The rows are grouped in 3 ways, from coarse to fine. Each group lies inside one group of the grouping before and may be the whole of it. The rows also spread widely along 11 directions, which tell nothing about the answers.
Known rows, each followed by its group in each grouping:
[ 2.39 -1.09 -1.58  0.65 -2.09  2.77  1.70 -2.19  0.39  2.45 -0.96 -2.10
 -0.62  1.34  4.18  0.66  0.76  1.28 -1.48 -2.58 -2.38 -3.26 -1.00  2.84
  0.34 -2.00  2.91  1.62]  j_459 neve j_59
[-0.26  0.95 -1.78  0.93  1.85 -0.69  0.42 -2.78 -2.82 -0.69 -2.65  0.98
 -3.59 -0.65  1.26 -1.22  2.87 -0.30  1.47 -2.98 -1.31 -2.02 -0.70  0.50
 -0.97  0.07  0.11 -2.65]  j_523 rudo j_929
[-1.91  1.37 -0.19  0.64  0.86  1.94 -4.31  0.59  1.04  1.73 -0.41 -0.15
  0.37 -6.90  0.97 -1.46 -0.60 -1.96  3.10  1.51  1.09  0.23 -2.35  0.72
 -2.24  0.39  0.91  3.06]  j_459 neve j_292
[-1.11  1.38 -0.69 -0.06 -2.00  0.14 -0.62 -1.70 -0.94 -2.44 -3.24  1.76
 -0.72 -1.37  0.43 -0.77 -1.72 -1.31 -0.63 -1.09  0.70  1.38  0.68  1.33
  0.58  1.77  0.41 -1.23]  j_523 gesuv j_690
[ 2.77 -0.17 -1.92 -0.02 -1.27  3.40 -2.03  0.82  1.67  2.81 -0.02  0.76
 -0.71 -1.28  0.03 -0.59  0.98 -0.34  2.06 -0.72 -1.36  3.03 -0.37 -1.71
  0.06  1.89  0.17  1.33]  j_459 nesop j_470
[ 5.05  0.36 -2.30  0.34 -0.08  1.41  0.07 -1.99  0.55  2.41  3.81 -0.95
 -0.44  3.43  0.11  0.47  4.76  3.57 -2.07 -1.95 -0.41 -1.08  0.73 -0.79
  2.40  0.28  1.08 -0.47]  j_170 legu j_251
[-0.86  1.77  0.85 -1.13 -1.93  1.13 -3.54 -1.00  3.24 -1.12 -2.07 -0.84
  0.70 -1.66  2.62 -1.76 -3.12 -0.45  0.32 -0.69  1.34  1.49 -3.45  1.69
 -2.37  1.63  2.12  2.64]  j_459 nesop j_197
[ 2.23  4.27 -0.06 -0.28  1.29  0.19 -2.17 -0.94  0.91 -0.18 -2.22  2.58
 -5.97  1.10  2.74 -0.75  0.27  0.34  2.01 -0.18  0.99  0.56 -2.37 -2.78
 -2.92  1.27  1.72 -1.16]  j_459 nesop j_480
[-0.68 -1.32 -0.22  2.75  0.37  0.06 -0.28  2.72  1.23 -0.22  1.40  2.53
 -1.21 -1.30 -1.52  0.08  1.97 -1.57  0.69 -2.35 -0.50 -0.62 -0.95  0.59
 -1.97 -0.93 -0.54  0.15]  j_523 Pira j_750
[ 2.31 -0.45 -3.35  2.04 -0.54  1.58 -1.15 -0.46  0.05  3.09 -0.80 -1.74
  1.38 -4.22  2.37 -2.44  2.91  1.01  3.99 -2.10 -3.21 -3.62 -0.72  1.43
 -2.40 -0.72  1.63  2.80]  j_523 rudo j_366
[ 0.67 -1.28 -2.85  1.00  1.23  0.17 -1.07 -1.11 -0.74  3.53  3.63 -1.29
  1.09 -0.99 -1.42 -1.46  4.94  2.13  1.35 -2.63 -1.24 -0.73  0.47 -0.80
  1.35  1.38 -0.36 -0.15]  j_459 Tagi j_580
[ 0.06 -3.77  0.96  0.23  1.44 -1.80  5.88  3.02 -1.05  0.76  0.71 -1.48
  0.21  1.87 -2.40  2.47 -0.19 -1.26 -0.68  2.32 -2.04  2.02  4.74  1.90
  1.60 -4.00 -1.79 -1.16]  j_523 Pira j_239
[ 1.14 -0.78 -0.29  3.47  0.14 -2.01  0.37  2.05  0.56  1.21  0.53  2.00
  0.21  0.09  2.29 -1.64 -0.09  2.43  2.16 -3.22 -0.53 -7.40 -1.90  0.99
 -3.49 -1.44  1.22  0.91]  j_170 Muz j_596
[ 2.59  3.53 -2.24 -0.01  0.20 -2.78 -0.01 -2.06 -2.27 -0.99 -1.90  2.89
 -2.92  0.35 -0.32 -1.58  2.24  1.10  2.45  0.14  0.67  1.27  4.18 -1.83
 -0.37  1.56  0.00 -3.63]  j_523 povaz j_67
[ 1.47 -0.77 -1.10  0.19  0.87  0.61 -0.38  0.37  1.50  1.39  3.21 -1.30
  1.21  0.29 -2.98 -0.19  3.30  0.16 -0.11 -0.11 -0.23  2.82  0.87 -0.07
  1.27 -0.30 -0.64  0.57]  j_523 povaz j_850
[ 0.67  1.18 -0.46  1.76 -1.16 -1.31 -0.69  2.22  1.80 -1.89  1.51  4.67
 -3.27  3.57 -0.47  0.36 -0.28  0.73 -1.70 -3.39  1.28 -2.63 -2.43 -0.69
 -1.88 -0.12  0.32 -0.79]  j_523 Pira j_498
[ 1.65  0.69 -0.93 -0.20  2.24 -1.59 -0.12 -1.33  1.54 -0.22  3.30 -1.84
 -0.80  4.85 -2.49 -0.94  4.37  2.36 -1.53 -2.26  0.40  1.18 -1.03 -0.82
  1.30 -0.08  0.26 -1.56]  j_523 povaz j_834
[ 0.42 -0.86 -0.42 -0.07  3.34 -1.27  0.34 -0.86 -0.56 -0.10 -1.12 -2.86
 -0.17  0.72 -0.43 -3.20  2.13  0.73  2.43 -2.90 -1.85  0.61 -1.67 -0.29
 -1.05  1.65  0.09 -2.08]  j_170 legu j_591
[ 2.12  0.84 -1.83 -1.22 -2.44 -1.11 -1.17  0.31  1.35  0.18 -1.12 -0.11
  1.58  2.10  1.30 -2.72 -2.92  2.36  0.98 -2.15 -0.42 -0.80  0.12 -0.08
 -0.40  2.71  1.30  0.64]  j_459 neve j_59
[ 2.13  1.58  0.75 -1.67  0.67 -2.13  2.75 -1.22 -0.17 -2.17 -0.88  0.43
 -2.92  5.68 -0.92  1.20 -0.57  0.53 -2.31  0.90  0.56  2.86  2.27 -0.38
  1.53 -0.68 -0.13 -2.92]  j_523 povaz j_850
[ 1.71  0.32 -0.26 -0.38 -5.79  2.37 -2.54  1.87  3.98 -0.01  1.02  3.58
  1.28  0.97  0.32  0.93 -3.74  0.25 -1.88 -0.90  1.59  1.85 -0.71  0.02
  0.18  1.98  0.70  2.99]  j_459 nesop j_470
[-2.26  3.21  0.49 -1.83  3.58 -0.60 -1.49 -1.28 -2.75 -0.30 -1.01  1.80
 -5.09 -1.68 -0.61  2.06 -1.39 -2.04 -0.46  4.27  3.26  2.24  0.52 -1.31
  1.67  0.41 -1.18 -2.43]  j_459 neve j_59
[ 1.34 -0.11 -0.85  0.64 -1.56 -1.16  1.86  0.42 -0.54  0.66 -0.49 -0.13
  0.49  0.74  2.13  0.97 -2.48  1.49 -0.93  0.03 -0.64 -4.13  0.03  2.55
  0.02 -2.39  0.64  1.18]  j_523 povaz j_850
[ 3.31 -0.74 -2.06 -0.43 -4.13  2.64  0.99  0.42  0.25  2.43 -1.63  0.56
  0.46  0.10  2.74  0.75 -2.96  0.46 -0.21  0.05 -2.02 -0.87  1.76  0.93
  1.19 -0.13  1.26  1.73]  j_459 neve j_292
[ 4.10  1.25 -1.66 -0.40  0.47  1.97 -0.57 -1.97  2.10  2.47  3.67 -0.97
 -2.60  4.86  0.52  0.87  4.14  2.71 -2.56 -1.85  0.29 -0.34 -1.02 -1.13
  1.95 -0.32  1.94  0.26]  j_459 neve j_59
[-1.97 -0.72 -0.03 -0.46 -1.37 -0.44 -1.05 -0.76  0.97 -0.18  3.52 -1.52
  4.53 -2.41 -3.75  1.08  1.17 -0.63 -2.30  2.25  2.43  3.50  3.09  2.70
  2.91 -0.68 -0.82  1.53]  j_523 povaz j_834
[ 1.70 -0.81 -3.93 -1.46  0.97 -1.26 -1.77  2.68 -0.84  3.37  1.72 -0.68
  1.66  0.18 -2.00 -2.48 -1.66  2.11  3.03 -0.73 -1.21 -0.50  0.34 -2.66
  1.87  3.72 -2.05 -0.43]  j_459 neve j_59
[-5.55 -1.57  1.94 -1.10 -0.57 -1.47 -1.33  3.06 -0.07 -1.51 -2.04  0.28
  1.15 -2.63  0.44  0.34 -8.61 -2.42 -0.19  1.28  1.39 -0.17 -3.93  2.33
 -0.51  0.77 -1.45  1.53]  j_459 nesop j_480
[-2.19 -1.65 -0.76  1.18 -0.36 -1.00 -1.40 -0.52  1.40 -1.30  0.96 -1.71
  3.52 -2.29 -1.82 -2.86  2.37 -0.35  0.25 -3.46 -0.48  1.11 -0.41  2.68
 -1.05  1.06  0.39  0.68]  j_523 Pira j_750
[ 0.56 -1.10 -2.88  1.10 -4.23  3.31 -3.40  2.52  2.01  1.41  2.63  2.71
  2.51 -2.64 -2.20  0.69 -0.97 -0.85 -0.60 -1.49  0.25  0.52 -1.34  0.17
  1.69  1.54 -1.28  2.61]  j_523 povaz j_834
[-1.92  0.02  0.58  2.25  2.55 -1.52 -0.12  1.29 -0.14 -0.09  0.46  0.78
 -1.95 -2.00 -0.32 -0.01  1.39 -0.90  1.53 -0.18  0.71 -1.93 -1.99  1.33
 -2.19 -2.60 -0.09  0.05]  j_523 povaz j_67
[-0.74  1.02 -1.00 -0.21  3.66 -3.28  0.30 -1.56 -2.40 -0.58 -0.14 -0.44
 -1.10 -0.77 -2.29 -1.69  3.26  0.22  2.36  0.60  0.04  1.46  2.59 -0.56
 -0.06  0.49 -1.06 -2.55]  j_523 rudo j_366
[-0.59 -3.48 -0.81 -0.42  1.05 -2.60  3.07  4.44 -1.92  1.89  0.62 -1.26
  2.33  0.14 -2.08  1.01 -4.60  0.10  0.95  2.15 -1.78 -1.55  1.47  1.35
  2.04 -1.71 -3.10  0.29]  j_523 povaz j_850

New rows, each followed by its group in each grouping:
[-1.40  0.02 -0.91  0.77  2.39 -0.73 -2.76  3.47  0.98  1.46 -0.25 -1.76
  1.64 -4.09  0.09 -2.66 -2.72  0.01  4.00  0.39 -0.46 -2.41 -3.82  0.47
 -1.93  0.15 -0.36  2.53]  j_523 gesuv j_690
[ 0.38  1.43 -1.73  1.50 -0.57 -1.44 -1.40 -0.23 -0.05 -1.08 -2.18  1.49
 -0.39 -0.67  1.43 -3.30 -0.48  1.15  2.10 -3.52 -0.43 -2.71 -1.66  0.25
 -2.08  1.81  1.13 -0.62]  j_523 gesuv j_690
[ 3.21 -2.52 -1.88 -0.09 -1.96  0.93  0.79  3.56  2.00  2.61  0.85  0.84
 -0.07  3.67  0.06 -0.33 -2.23  1.33  0.97 -2.87 -2.73 -0.34 -1.26 -1.27
  0.22  1.34 -0.85  0.65]  j_459 nesop j_197
[-0.34 -3.04 -0.31 -1.42  4.54 -0.28  1.83  1.62 -1.15  4.14  2.37 -5.28
  0.85  0.14 -2.33  0.56  0.75  0.41  1.53  2.71 -2.42  2.06  0.73 -0.41
  2.91 -1.39 -1.93  0.20]  j_459 Tagi j_580
[ 2.93  0.84 -2.33  1.83 -1.87  2.21 -0.07 -0.92  0.51  0.42 -1.50  1.97
 -1.96  0.07  1.09 -1.03  2.66  0.15  0.91 -3.48 -1.62 -0.21  0.29 -0.33
 -0.51  0.88  1.42 -0.67]  j_523 gesuv j_690
[-1.01 -5.15 -1.35 -0.04 -1.72  0.49  0.80  3.93  0.91  2.57  1.91 -1.55
  3.36  0.53 -0.93  0.10 -3.62  0.06 -0.11 -2.00 -2.37 -0.70 -1.97  1.34
  1.81  0.74 -1.94  1.86]  j_459 nesop j_480
[ 2.79  1.43  0.15 -0.04  1.48  0.22  1.78 -3.23  1.15 -0.83 -1.26 -2.52
 -2.85  4.03  1.21 -0.48  3.74  1.07 -0.84 -1.65 -1.25  1.31 -0.80  0.77
 -0.50 -2.02  2.45 -1.27]  j_523 povaz j_834
[-0.26  0.51  1.44 -1.46 -0.72  1.39 -1.65  0.68  3.33 -2.30 -0.80  1.25
 -3.47  4.97  0.45  0.20 -3.15 -0.99 -2.51 -2.72  0.76  3.19 -5.51 -0.96
 -0.30  2.10  0.55 -0.61]  j_459 nesop j_480
[ 2.87  2.20 -1.96  2.13 -5.56  3.73 -2.11 -0.91  1.37 -0.75 -2.87  5.27
 -1.56 -2.97  1.82 -0.14  1.01 -1.56  1.13 -2.37 -0.43  0.74  0.75  0.21
 -2.25  0.85  1.87  0.85]  j_523 povaz j_834
[-0.07  0.14 -0.30 -2.64  2.26 -0.14  0.72 -1.93 -1.27 -0.42 -0.45 -3.07
 -0.69  1.18 -1.65  0.83  0.19 -0.77 -1.30  2.48 -0.35  3.78  1.37  0.58
  3.21 -0.19 -0.91 -1.01]  j_523 rudo j_366
[ 0.87 -0.89 -1.70  0.90 -4.48  4.92 -0.78 -0.35  2.16 -0.05  0.02  0.41
 -1.03  1.20  2.59  2.20 -1.47 -0.82 -4.69 -3.53 -0.97 -2.19 -4.50  2.95
  1.11 -1.07  1.65  2.44]  j_523 Pira j_498
[ 3.52 -0.49 -1.37  0.57  1.12 -0.31  0.34  3.94 -0.24  3.03  1.72  1.46
 -1.33  1.39 -0.12  1.12 -1.26  1.68  1.65  0.79 -0.89 -2.90 -0.46 -2.11
  0.00 -0.36 -1.30  0.18]  j_170 legu j_591
[-0.48  3.52  0.93 -0.47  3.48 -1.51 -0.17 -4.00 -1.29 -1.08 -2.45 -0.27
 -4.56 -0.40  1.17 -1.06  3.08 -0.46  1.16  0.79  1.57  1.94  1.26 -0.28
 -1.60 -0.21  1.86 -2.64]  j_459 neve j_59
[-0.09 -2.87 -0.70 -0.40 -2.85  2.44  0.77  0.45  0.44  1.09  0.89 -0.07
  0.66  1.66 -0.30  1.59 -1.62 -0.29 -2.57 -2.10 -1.47  1.10 -0.72  1.01
  2.77  0.61 -0.44  0.74]  j_459 Tagi j_580
[-1.95 -3.17  1.18  0.59  2.91 -2.78  2.00  3.05  1.16 -0.16  1.76 -2.84
  1.23  2.69 -1.87 -0.69 -1.49  0.37 -0.22 -1.63 -1.06 -1.76 -3.43  2.03
 -0.49 -2.33 -1.14  0.38]  j_523 povaz j_850
[-0.30 -0.47  0.05  1.49 -0.87  2.58  1.30 -1.29 -0.40 -0.84 -1.13  1.60
 -2.16 -2.64 -0.97  1.60  3.67 -3.49 -0.84 -0.12 -0.48  4.31  3.15  1.65
 -0.01 -1.47  0.25 -1.10]  j_523 Pira j_239
[ 2.11  1.56  0.44 -0.88  2.48 -2.39  2.56 -0.62 -1.29  0.92 -2.10 -1.09
 -3.42  3.20  2.38 -0.16 -0.81  2.18  1.67  1.04 -1.27 -1.17  0.86 -0.94
 -0.89 -1.32  1.02 -1.51]  j_459 Tagi j_580
[ 1.40 -0.69 -0.58  1.58  0.36 -2.55  1.34  2.76  1.36 -0.02  1.90  1.56
 -0.17  3.42 -1.83 -1.11  0.69  1.75  0.56 -2.42 -0.36 -1.50  0.50 -0.63
 -0.53 -0.20 -0.35 -0.88]  j_523 gesuv j_690
[ 1.14  0.14 -1.17  1.28  4.04 -1.20  1.10 -1.02 -0.70  2.08  2.62 -1.25
 -2.28  0.90 -0.64  0.29  5.72  1.37  0.90 -0.60 -0.70 -2.39  0.31  0.12
 -0.17 -2.71  0.02 -0.77]  j_523 rudo j_929
[ 3.44  0.75 -1.83  0.28 -3.17 -0.65 -0.01  2.20  1.51  0.80  0.79  2.15
  0.85  1.96 -0.20  0.47 -1.91  1.88  0.11 -0.05 -0.07 -1.33  1.31 -0.34
  0.17 -0.29  0.16  1.21]  j_523 povaz j_834
[-0.20 -0.06  0.93  0.16 -0.78 -1.45  1.63 -0.45  0.06  1.33  1.54 -0.09
  0.45 -0.52  0.79  2.09 -0.20  0.69 -1.13  2.90  1.65 -0.12  3.33  1.88
  0.42 -2.21  0.58  1.09]  j_459 nesop j_480
[-0.71 -1.17 -0.23  0.17 -0.76 -2.90 -1.48  4.70  2.96 -2.34 -0.24  0.70
  1.62  2.71 -1.01 -3.17 -4.70  0.74  0.98 -4.18 -0.81 -1.60 -4.34  0.28
 -2.68  2.02 -0.42  0.69]  j_523 Pira j_750
[ 2.55  0.97 -2.78 -0.17 -3.28 -0.27 -1.88 -0.17  2.36 -0.75  0.58 -0.06
  1.32  3.12  1.42 -2.37 -1.29  3.08 -1.67 -4.58 -0.31 -2.42 -2.49  0.60
 -0.24  2.27  1.63  0.86]  j_523 Pira j_239
[-2.66  1.21 -0.11 -1.58  2.39  1.49 -2.58 -1.49 -0.45 -1.07 -0.94 -1.79
 -1.04 -2.42 -1.66 -0.18 -0.53 -2.46 -0.80  1.52  1.34  4.30 -1.95  0.38
  2.46  1.57 -0.83 -0.64]  j_523 gesuv j_690
[-2.82  1.65  1.30  0.68  2.33 -1.85 -2.04  0.32 -0.65  0.34  2.32  2.56
 -0.89 -4.51 -3.13  0.45  2.33 -1.34  2.08  3.42  3.27  3.14  3.12 -1.05
 -0.69  0.15 -1.14 -0.35]  j_459 Tagi j_580
[-2.79 -3.26 -0.73  1.82  1.88 -2.37  2.10  2.16 -3.36  2.71 -0.59  0.08
  0.11 -3.43  0.60  0.09 -1.86  0.03  2.68 -0.12 -1.57 -4.29 -0.21  1.81
 -0.54 -1.60 -1.77  0.04]  j_459 nesop j_470
[ 0.07  2.32 -1.09 -0.85 -0.69  1.25 -2.30 -1.45 -0.37  0.26  1.10  0.92
 -1.25 -1.55  0.46  2.48 -0.81 -0.19 -2.35  2.62  2.34 -0.75 -0.51  0.87
  1.77 -0.68  0.01  1.61]  j_523 rudo j_366
[ 0.62 -4.13 -1.82  1.40  0.19 -0.48 -0.34  5.30 -0.14  2.15  1.46  0.30
  3.38 -2.16 -2.42 -2.44 -1.48  0.25  3.99 -2.34 -2.87 -1.16 -0.53 -0.70
 -0.46  1.98 -2.51  0.29]  j_170 legu j_251
[-0.70  0.85 -0.88 -1.82  3.14 -0.23 -2.93 -0.24  0.51  0.16  1.39 -2.26
  1.03 -2.40 -4.09 -1.70  2.24 -1.31  2.09  2.36  0.64  5.74  0.96 -1.26
  1.14  1.89 -1.52 -0.03]  j_523 rudo j_366
[ 2.36  0.08  0.57 -1.43 -0.77  1.67 -2.20  1.51  3.95  0.44  2.95 -0.68
  2.13  2.39 -2.09  0.13 -0.95  0.54 -1.54  1.20  1.44  3.57 -0.26 -0.96
  1.92  1.31  0.06  1.68]  j_170 Muz j_596
[-4.36 -0.23  2.21  0.81  0.72 -3.43 -1.47  1.36  1.87 -1.95  3.14  2.08
 -0.26  1.02 -1.57  0.01 -1.30  0.06 -1.88 -1.56  3.68 -0.74 -3.12  1.13
 -1.38  0.32 -0.47  0.10]  j_459 nesop j_480
[ 6.13 -1.43 -3.14  0.06 -2.79  1.66  1.40  1.52  2.37  2.31  2.37 -0.57
  0.81  4.72 -0.26  0.23  1.78  2.57 -1.19 -2.40 -2.96  0.04  1.77 -0.53
  1.65 -0.08  0.65  1.01]  j_523 Pira j_750
[-0.25  3.55  0.22  1.36 -2.25  1.39 -2.62 -3.23  1.95 -3.30 -2.10  2.95
 -2.26 -1.01  1.49 -1.31  1.79 -1.05 -1.01 -2.91  2.16  1.46 -1.20  1.13
 -1.97  1.28  2.88 -0.29]  j_523 gesuv j_690
[-0.97 -1.28 -0.84  1.23  5.18  0.20 -0.14  1.46 -1.15  1.73 -0.07 -1.48
 -2.19 -2.60 -2.00 -1.39  2.87 -1.83  3.57 -0.53 -2.17  0.81 -2.37 -0.71
 -1.00 -0.79 -1.69 -1.17]  j_523 povaz j_850
[ 1.27  3.06 -1.56 -1.27 -4.73 -0.17 -0.45 -3.91 -1.06 -0.89 -1.27  0.35
  1.08 -0.80  2.97  1.82 -2.80  1.46 -3.56  2.37  2.47 -1.36  2.72  3.37
  2.54 -0.70  1.78  1.14]  j_523 povaz j_67
[ 0.36  0.13 -2.13  0.09  0.22  0.94 -1.07 -0.24 -0.69  1.88  2.83  0.17
 -0.22 -0.77 -1.20  1.76  0.82  0.39 -1.95  0.55  0.91 -0.83 -0.71  0.46
  2.73 -0.56 -1.11  0.51]  j_523 povaz j_850
[-2.58 -1.63  0.12  1.05  0.53 -1.71  0.11  1.61 -0.47 -0.69  0.82  2.62
 -1.29  0.75 -1.49 -0.61 -1.04 -0.76 -0.28 -2.94  0.39 -0.98 -1.59  0.09
 -0.16  0.86 -1.03 -1.48]  j_459 neve j_292
[ 3.53 -1.78 -0.38 -0.99 -1.63  3.14  3.30  0.08  1.69  0.91  1.51 -1.65
 -1.50  5.35 -0.15  3.82  0.52 -0.08 -5.07  0.19 -1.53  2.50  1.20  1.35
  3.57 -2.67  0.41  0.25]  j_523 Pira j_239
[-2.52  1.64  0.07 -0.05  0.85 -1.70 -1.90 -1.10 -0.91  0.67  0.50 -0.02
 -0.74 -2.53  2.23  0.54 -2.05  0.79 -0.47  1.37  2.68 -3.15 -2.20  1.63
 -0.57 -0.32  0.58  1.12]  j_459 nesop j_480
[-0.96  1.81 -1.31  0.80  2.09 -4.17 -1.26 -1.25 -0.95 -0.78  1.37  0.72
 -0.25  0.04 -0.61 -2.14  2.17  2.19  1.09 -2.11  1.46 -3.63 -0.35  0.32
 -1.37  0.37 -0.14 -1.13]  j_523 rudo j_929
[ 1.42  1.64 -2.07 -1.41 -2.92 -0.88 -0.12 -1.54 -0.50 -0.03 -0.65 -1.33
  1.88  1.61  2.79  0.45 -4.51  3.04 -3.01  0.51  0.92 -3.62  0.10  2.47
  2.85  0.17  1.24  1.35]  j_523 gesuv j_690
[-1.50 -1.15  0.69  1.35  1.36 -0.94  4.73 -3.74 -3.51 -1.36 -2.52 -0.19
 -2.70 -0.33 -0.11  1.42  3.66 -2.00 -1.28 -0.62 -1.12  1.44  3.55  3.08
  0.73 -2.85 -0.02 -3.48]  j_523 povaz j_850
[ 0.35 -2.86 -1.32 -1.67 -0.34  0.97  1.45  0.52  0.11 -0.10 -0.99 -3.16
  1.28  2.73 -1.58 -0.28 -2.03 -0.52 -1.19 -1.64 -2.90  2.61 -1.50  1.03
  2.98  0.52 -1.18 -0.75]  j_523 povaz j_834
[ 0.68  1.37 -0.97 -1.06  1.55 -3.35  0.96  0.52 -1.85 -0.88 -0.73  1.21
 -0.84 -0.21 -2.80 -0.85  0.49 -0.23  1.79  2.12  0.42  3.72  5.37 -1.50
  0.63  1.35 -1.72 -3.16]  j_523 Pira j_239
[ 0.92 -0.50  0.48 -0.61  2.92 -2.61  1.06  0.68  1.36 -0.07  1.50 -1.26
 -2.21  6.41 -0.81 -1.55  0.65  2.68  0.04 -3.26 -0.99 -0.28 -2.83 -1.66
 -0.35  0.52  0.16 -1.72]  j_459 Tagi j_580
[-0.94 -0.08  2.67  0.69  0.72 -2.66  0.61  2.64  2.25 -1.74  0.01  2.12
 -1.95  3.45 -0.46 -0.84 -1.91  0.28  0.95 -1.98  0.41 -0.17 -2.02 -0.53
 -3.10 -0.29  0.44 -0.44]  j_459 Tagi j_580
[ 0.35 -2.57  0.33  0.25  2.00  1.33  2.86 -1.38 -0.55  1.16 -3.37 -3.08
 -1.90  0.08  1.23 -1.12  2.03 -1.38  2.17 -1.64 -3.73  2.96 -0.34  1.04
 -0.97 -0.88  0.76 -0.98]  j_459 nesop j_470
[ 1.79  2.38 -2.44 -0.71  0.52  0.33 -0.51 -0.86 -1.47  0.92  0.13  0.50
 -3.18  0.72  1.04  1.49 -0.29  0.90 -1.44  1.29  0.47 -1.50  0.05 -0.56
  1.80 -0.37 -0.02 -0.67]  j_523 Pira j_498
[-2.45 -3.60  0.85  1.66  1.61  0.82  0.55  0.16  1.35  1.64  2.15 -3.42
  1.43 -1.08 -0.51 -0.92  2.82 -0.25  0.28 -3.09 -1.85 -0.43 -2.90  2.38
 -0.78 -1.60  0.60  1.66]  j_459 Tagi j_580
[-1.49 -0.06 -1.30  0.80  2.40 -0.20 -0.90 -1.87 -0.85  1.15  0.12 -3.42
  0.93 -3.58  0.09 -1.31  2.62  0.16  1.30 -0.28 -0.60 -1.00 -1.65  2.23
 -0.22 -1.40  0.52  0.69]  j_523 povaz j_834
